There are 4 nested groupings, the coarsest first. Each group lies inside one group of the grouping before and may be the whole of it. The rows also spread widely along 18 directions, which tell nothing about the answers.
(in the rows, 128 means zero)
Some rows, each with its group in each grouping after it:
[131 154 102 113 164 147 155 195 121 120 134  85 134 142  70 116 130 169
 130 126 166 127 173 122 153 111  97]  bib fol k_863 k_179
[133 197  60 107  93 100 108 114  84 135 104 132 130 157 106 142 158  99
 162 172 131 110 160  84 137  67  50]  bib Povu k_854 k_374
[ 93 110  85 142 105 118 109 135  93 168 151 128 107 194 103 178 127 172
 167  79 153 162 120 124 104 152 115]  bib Bogud k_285 k_114
[130 178 138 104 158 123 149 174 159  95 137 134 124 119 123  93 119 153
 123 154 163  72 158 114 156 212 122]  bib fol k_863 k_987
[150 115 107 110 118 139 118 102 109  78 134 172 101 126 104 158  96 128
 108 123 165  94 143 184 153 158 188]  fifir Sigi k_414 k_245
[102  97 141 126 140 149  86 115 113 119  99  90 113 112 111  95 118 108
 127 180 203 134 165  76 111 120 130]  bib Povu k_854 k_790
[ 93 137 147  97 157 171 147 146 148 158 114  94 105 149 111  56 113 128
 103  98 130 156 154 131 119 139 168]  fifir visi k_652 k_666
[129 123  80 149  73 105  98  74  96  82 101 171 117 172 126  68 114 160
 152 103 171 123 100 109 127  88 120]  fifir mabiz k_401 k_314
[ 86 168 124  98 120 112 104 167 167 169 116 128 122 167 113 133 156 129
 139 109 132 115 145 110 132 183 155]  fifir Sigi k_15 k_486
[176 182 101 108 119 114 158 163 141 157 129  79 118 106  69 146  74 123
 143 164 168  93 115 171 152 157 138]  fifir Sigi k_414 k_440
[159 178 106 101 116 143 120 134 124 109 117 150 114  87 129 144 135 123
 132 176 136  64 138 137 149 134 119]  fifir mabiz k_401 k_397
[ 80 128  98 117 130 110  88 156 126 190 138 103  72 209  71  73 126 105
 116 117 170 170 162 128  98 124 148]  fifir visi k_301 k_684
[149 159 138  93 134 139  92 169 100 106 108 137  80 122 165  66 153 172
  94 177 158  87 177 137  67 159 165]  fifir visi k_173 k_639
[154 173 114 116 139 167  90 181 146 167 170 152 134 105 126 149 129 113
 135 123 139  68 126 132 196 147 113]  fifir Sigi k_499 k_880
[ 93 138 117  99 126 148 177 116 151 121 103 124 102 111  95 161 148 154
 157 147 117 123 109 112 133 182 107]  fifir Sigi k_15 k_505
[152 154  59 105 113 124 130 130 112  92 116 177  83 146 118 140 176 122
 132 152 141 143 191 115 126  83 144]  bib Povu k_748 k_714
[174 118 131 140 148 121  75 132 136 143 142 111 105 133 121  60 119 135
 172 162 150 133 125  90 130 144 128]  fifir mabiz k_670 k_9
[184  78  68 100 155 147  75 125  86  81 116 109 100 149  87 177 151 130
 154 141 134 149 196 130 137 106 187]  fifir Sigi k_414 k_440
[101 125 135 150 128 129 144  97 111 105 146 182 145 104  96 150 106 154
 166 148 161 166 153 109 135 107  73]  fifir Sigi k_414 k_245
[172 122  69 104 142 168  64 152 126  99 152 168  94 172 135 121 139 142
 138  55 125 106 147 138 159 132 165]  fifir mabiz k_670 k_9
[124 134 151 111 170 149  76 137 124 160 156 127 120 119  68 114 154  65
 134 193 151 137 199 114 153  85  82]  fifir mabiz k_401 k_314
[110 128 139 141 126 142  84 122  83 157 154 141 128 128 147 127 116 123
 124 156 169 114 151 119 126 139 122]  bib Bogud k_285 k_114
[145 100 137 128 124 141 152 113 146 145 128  80 108 131  76 119  92 129
 138 116 171 121  83 151 168 170 167]  bib fol k_863 k_179
[143 162  84 110 152 135 162 135 168 130 130 155  37  96  89  96  90 102
 143 167 144 185 176 129  81 105 143]  fifir mabiz k_401 k_397
[132 169 163  85 163 116  94 132 126 148 113 102 139 120  78 143 114 106
 128 165 107 100 183 156 126 142 147]  fifir mabiz k_401 k_314
[107  93  96 106 167 154  77 151  74  83 135 144 134 201 108 126 225 186
 125 105  98 105 178 106 175 139 120]  fifir Sigi k_15 k_486
[119 106 129 139 124  99 130  53 102  53 114 208 122 134  85 115 131 169
 160 146 133 155 146 111 129 108 103]  fifir Sigi k_499 k_880
[174 150 109 133 107 161 150 161  89 137 139 124 118  63 156 180 110 174
 142 182 169 121 141 159 112 129 148]  fifir Sigi k_414 k_440
[142 109  78 108 123 165 149  77 101 107 116 169  33 124 111  98 151 124
 146 160 124 196 151 118  78  74 107]  fifir Sigi k_15 k_486
[181 125 131 129 169 175 139 110 119 136 179 141  96 105 138  69  86 109
 146 156 125 136 127 134 167 166 122]  fifir Sigi k_499 k_880
[121 147 107 142 119 155 126 133 131 119 126 190 144 127 158 118 166 174
 130  83  99 107 119 106 175 104 152]  bib Bogud k_285 k_114
[163 103 101  79 124 168  87 109 111  66 126 134  72 148 117 121  94 110
 107 109 187  75 142 169 133 183 171]  fifir mabiz k_670 k_9
[184 146 116  94 158 155  81 149 109  99 152 147  84 129 170  68 121 108
 131 172 167 114 197 111 112 173 135]  fifir Sigi k_15 k_486
[102  97 140  91 123 169 149 123  94 113  79  85  98 142 114 116 155 154
  97 137 162 154 173 139  84 126 179]  bib Bogud k_285 k_114
[ 86 138 111 102 123 175 151  76 108 149  89  97 103 122 119 114 103 123
 120 121  88 114  94 137 123 124 134]  fifir mabiz k_670 k_9
[102 132 128 134 165 168 148 151  91 127 127  76 155 101 130 131  78 188
 138 139 138 130 151 122 124 144 125]  fifir mabiz k_670 k_9
[145 144 131 137 142 166 123  99  88 134 136 158 131  72 179 144 116 129
 132 177  89 123 157 141 140 114 168]  fifir mabiz k_401 k_397
[ 96 111 114 132 176 156 101 150 102 129 140  99 126 148 134 120  98 187
 151 101 120 135 148 108 113 179 137]  fifir mabiz k_401 k_397
[ 83 110  83 134 152 116  98 110  97 110 126 108 108 180 117 105  70 152
 131 108 138 122 144 119 121 185 174]  fifir mabiz k_670 k_9
[150 152  80 118 107  96  47 109 121 133 150 189  54 187 140  72 105 106
 156 112 158 128 141 121  80 148 127]  fifir mabiz k_401 k_314

New rows. What belongs after each?
[125 180  90  60  81 143 144  96 147 109  46 119  94 145 128 106 110  94
 116 100 129 123 146 141  94 107 185]  fifir mabiz k_670 k_9
[111 142 144 108 114 147 116 130 127 141 139 136 123  94  87 183 107 115
 116 160 180  59 112 162 164 182 118]  fifir Sigi k_499 k_880
[115 141 102  88 136 123 110  84 102  76  99 149 100 154  99 115 116 108
 119 139 138 108 178 118 114 136 126]  bib Bogud k_285 k_114
[132  96 127 164 153 110  79 108 108 165 170 147 118 142 127 135 159 124
 180 185 105 169 156  91 150 141 143]  fifir mabiz k_670 k_9
[140 175 121 105 131 126  54 154 123 105 129 190 119 148 146  72 123 118
 108 116 160 105 203 130 114  98 150]  fifir mabiz k_401 k_397
[119 177 100  49 105 194 125  88 123 152  80 112  59  98 133 153 113  90
 127 128  92  84 103 147  75 133 101]  fifir mabiz k_670 k_9
[119 141 113 124 127 128 124  88 107 152 145 159  81 143 109 119  93 119
 111 120 114 106 109 166 128 157 154]  bib Bogud k_285 k_114
[185 166 149 110 165 152 123 124 121 115 142 127 145  85 104 108  66 129
 160 147 133 129 163 139 135 103  92]  fifir mabiz k_670 k_9
[106  87 110 104 187 149  98 166 118  99 155 126  75 162  51  99 172 124
  93 171 173 109 190 128 165 168 136]  fifir Sigi k_499 k_880
[128 207 120 117 144  95 164 125 146 126 135 163 128 121 121  80 102 115
 134 179 111 102 153 119 163 175 123]  fifir Sigi k_499 k_880
[195 134 161  90 131 153 119 140 106 170 107  70 101  81 104 174 189 133
 141 213 115 103 135 152 120 124 142]  bib fol k_863 k_179
[ 93  97  95 150 130 195 138 104  98  98 125 160 114 135 159  71 121 188
 103  71 119 113  90 121 167 116 160]  fifir visi k_652 k_666
[134 117  80  91 129 154 141  61 149  86  72 125  82 129 108 141  73  93
 159  83 124 178 150 108 104 116 186]  bib Povu k_854 k_790
[175 125  93 145 138 164 106 139 126 144 164 143  96 136 154  69  86 118
 126  98 160 126 124 130 159 134 178]  bib Bogud k_285 k_114
[167 184 123  97 119  91  89  85 114  96 117 200 107 122  58 118 129  98
 115 157 127  71 150 160 148  70 100]  bib Povu k_854 k_374
[116 152 141  95 127 152 107 141 113 132 123 155 131 154 119 135 158 149
 110  83 122 112 161 151 135 108 138]  bib fol k_863 k_179
[147 148  99 118 132 122  78 141 114 154  95 104 104 104 109 155 125 147
 157 160 116 131 151 120  83  89 156]  fifir mabiz k_401 k_397
[146 197 101 105 113 147 136 151  51 156 164 163 109 165 140 103 145 160
 110 128 121  99 150 170 111 106  55]  bib Bogud k_285 k_114
[164 122  97  98 123 158 163  83 114 120 131 130 125 164  90 146 115 118
 179  78 103 184 138 147 158 111 118]  fifir Sigi k_414 k_440
[101  88 118 148 126 167 146  81 112 130 128 142  96 143 113  84 125 162
 106  82 113 116  65 146 171 126 165]  bib fol k_863 k_179
[137 118  93 122 114 155 117 149 129 139 174 166  59 138 103 114 141  95
 103 160 201 101 130 155 168 163 140]  fifir Sigi k_499 k_880
[143 153 113 122 117 109 116 122 132 127 152 169 122 174 129 114 127 170
 180  85 117 114  97 118 146 194  99]  fifir Sigi k_15 k_486
[140  94 131 129 161 135  57 160 109 174 148  84 113 180  91  63 130 115
 126 129 167 166 173 122 134 112 170]  fifir Sigi k_15 k_486
[210 141  71 119 119 143 109 104  60 109 101  86 127 144 176  90 107 182
 183 130  98 117 105 105 117 129 123]  fifir Sigi k_15 k_486
[151 180  86 118 180 141 127 126  80  85 131 163 123 110 143  93 129 144
 120 172  80 106 197 107 146  90 114]  bib Povu k_854 k_374
[102 156 119  73 163 167 136 146 133 128 109 130 105 114  93 185 180 135
 143 144  80 140 194 125 109 117 111]  fifir mabiz k_401 k_314
[ 88 107 117 135 152 163 160 152 110  98 131  96 169 136  68 140  79 190
 121  83 175 113 127 143 187 150 129]  fifir Sigi k_499 k_880
[167 131  85 125  95 138 129 113  76 134 137  93 148 196 146  98 136 127
 169 125 144 139 129 119 174 132 112]  fifir mabiz k_670 k_9
[128  87 117 138 108 170  52 102  85  88 120 166  99 135 160  65 167 155
 119 136 174  86 114 100 131 109 119]  fifir mabiz k_401 k_314
[ 98 161 133 133 143 125 103 126 108 145 128 120 142 145 136  82  73 150
 120 104 137  97 127 120 129 148 132]  bib fol k_863 k_179
[123  91 130 102 140 167  77 113 121  90  92 110 122 152 114  76 131 112
 108 106 164 126 172 122 141 106 188]  fifir mabiz k_401 k_314
[128 129 102 106 127 134  98  74  83  99  88 125 119 140  79 112  83 107
 139 126 146 167 181 133  93  37 120]  fifir mabiz k_401 k_397
[176 171 113 108 107 135 115 154 146 154 100 116  93  72 123 155 142 118
 138 181 154 104 137 127 113  98 160]  bib fol k_863 k_179
[ 92 158 116 118 136 155 135 184 197 115 123 149  85 100 100  73  89 149
 101 107 205 101 131 121 123 146 149]  fifir mabiz k_670 k_9
[129 117  64 122 152 109  83  77  90  46 113 154 113 179 123 100 133 142
 152 126 113  93 151  73 159 151 121]  bib fol k_863 k_179
[169 110  89 113 116 114 132 109 126 108 106 102  94 136 108 177 140 152
 189 155 126 139 126 126 120 179 171]  fifir mabiz k_401 k_314
[132 130  84 136 142 121  97 184 140 102 107 120 131 129 119 112 145 170
 127 140 164 111 164  95 156 129 202]  fifir Sigi k_15 k_486
[ 73 116 123 125 113 136 149 129  78 139 136 131 112 155 101 167 175 168
 141 164 151 158 164 136 104 135  91]  fifir mabiz k_401 k_314
[ 77 100  80 117 129 147  97 109  95  84  85 124  91 165 133  82 145 153
  94 127 138 107 150 108 119 130 188]  fifir mabiz k_670 k_9
[148 137  97 135  82 133  91 137  94 152 148 148 153 150 138 200 124 142
 168 100 161 119 124 142 160 136 136]  fifir Sigi k_499 k_880
[120 148 120 152 209 141  85 188 128 140 177 140 129 109 131  81 129 152
 144 175 122 121 189  78 153 141 107]  fifir mabiz k_401 k_397
[177 166  90  82  98 146 138 120 114  91  87 104 118 117 145 139 117  96
 136 165 174  96 166 118 130 140 147]  bib Bogud k_285 k_114
[152 147 101 107 181 144 141 187 186 127 159 101  82 123  52 107 112 142
 131 121 151  60  98 129 190 204 116]  bib fol k_863 k_179
[ 93 114  91 133 120 148  81 135 114 114 127 155 130 161 127 149 142 154
 127  71 150  99 129 107 163 131 153]  bib Povu k_854 k_374
[ 81 116 173 152 129 105 159  32 132 122 115 167 126 110 109 107 112 123
 170 170 121 185 131  83 122 129 106]  bib fol k_863 k_179
[156 162  87 146 129  89  90 160  72 137 151 135 125 142 116 115 137 178
 165 190 151 117 157 106 113 118  78]  fifir Sigi k_414 k_440
[114 121 170 138 146 164  83 144 109 156 108  89 144 107 143  72 110 175
 110 116 150 104 117 114 118 111 154]  bib fol k_863 k_179
[208 110 102 146  89 158  60 122 103 124 117 129 146 126 185 114 141 148
 166 108 147 104 100 114 169  99 183]  fifir mabiz k_401 k_397
[144 113 164 103 127 202 104 126 172 132 138 143 122  97 112 111 124  88
 140  93 196 130 127 106 162 112 105]  bib Povu k_748 k_714
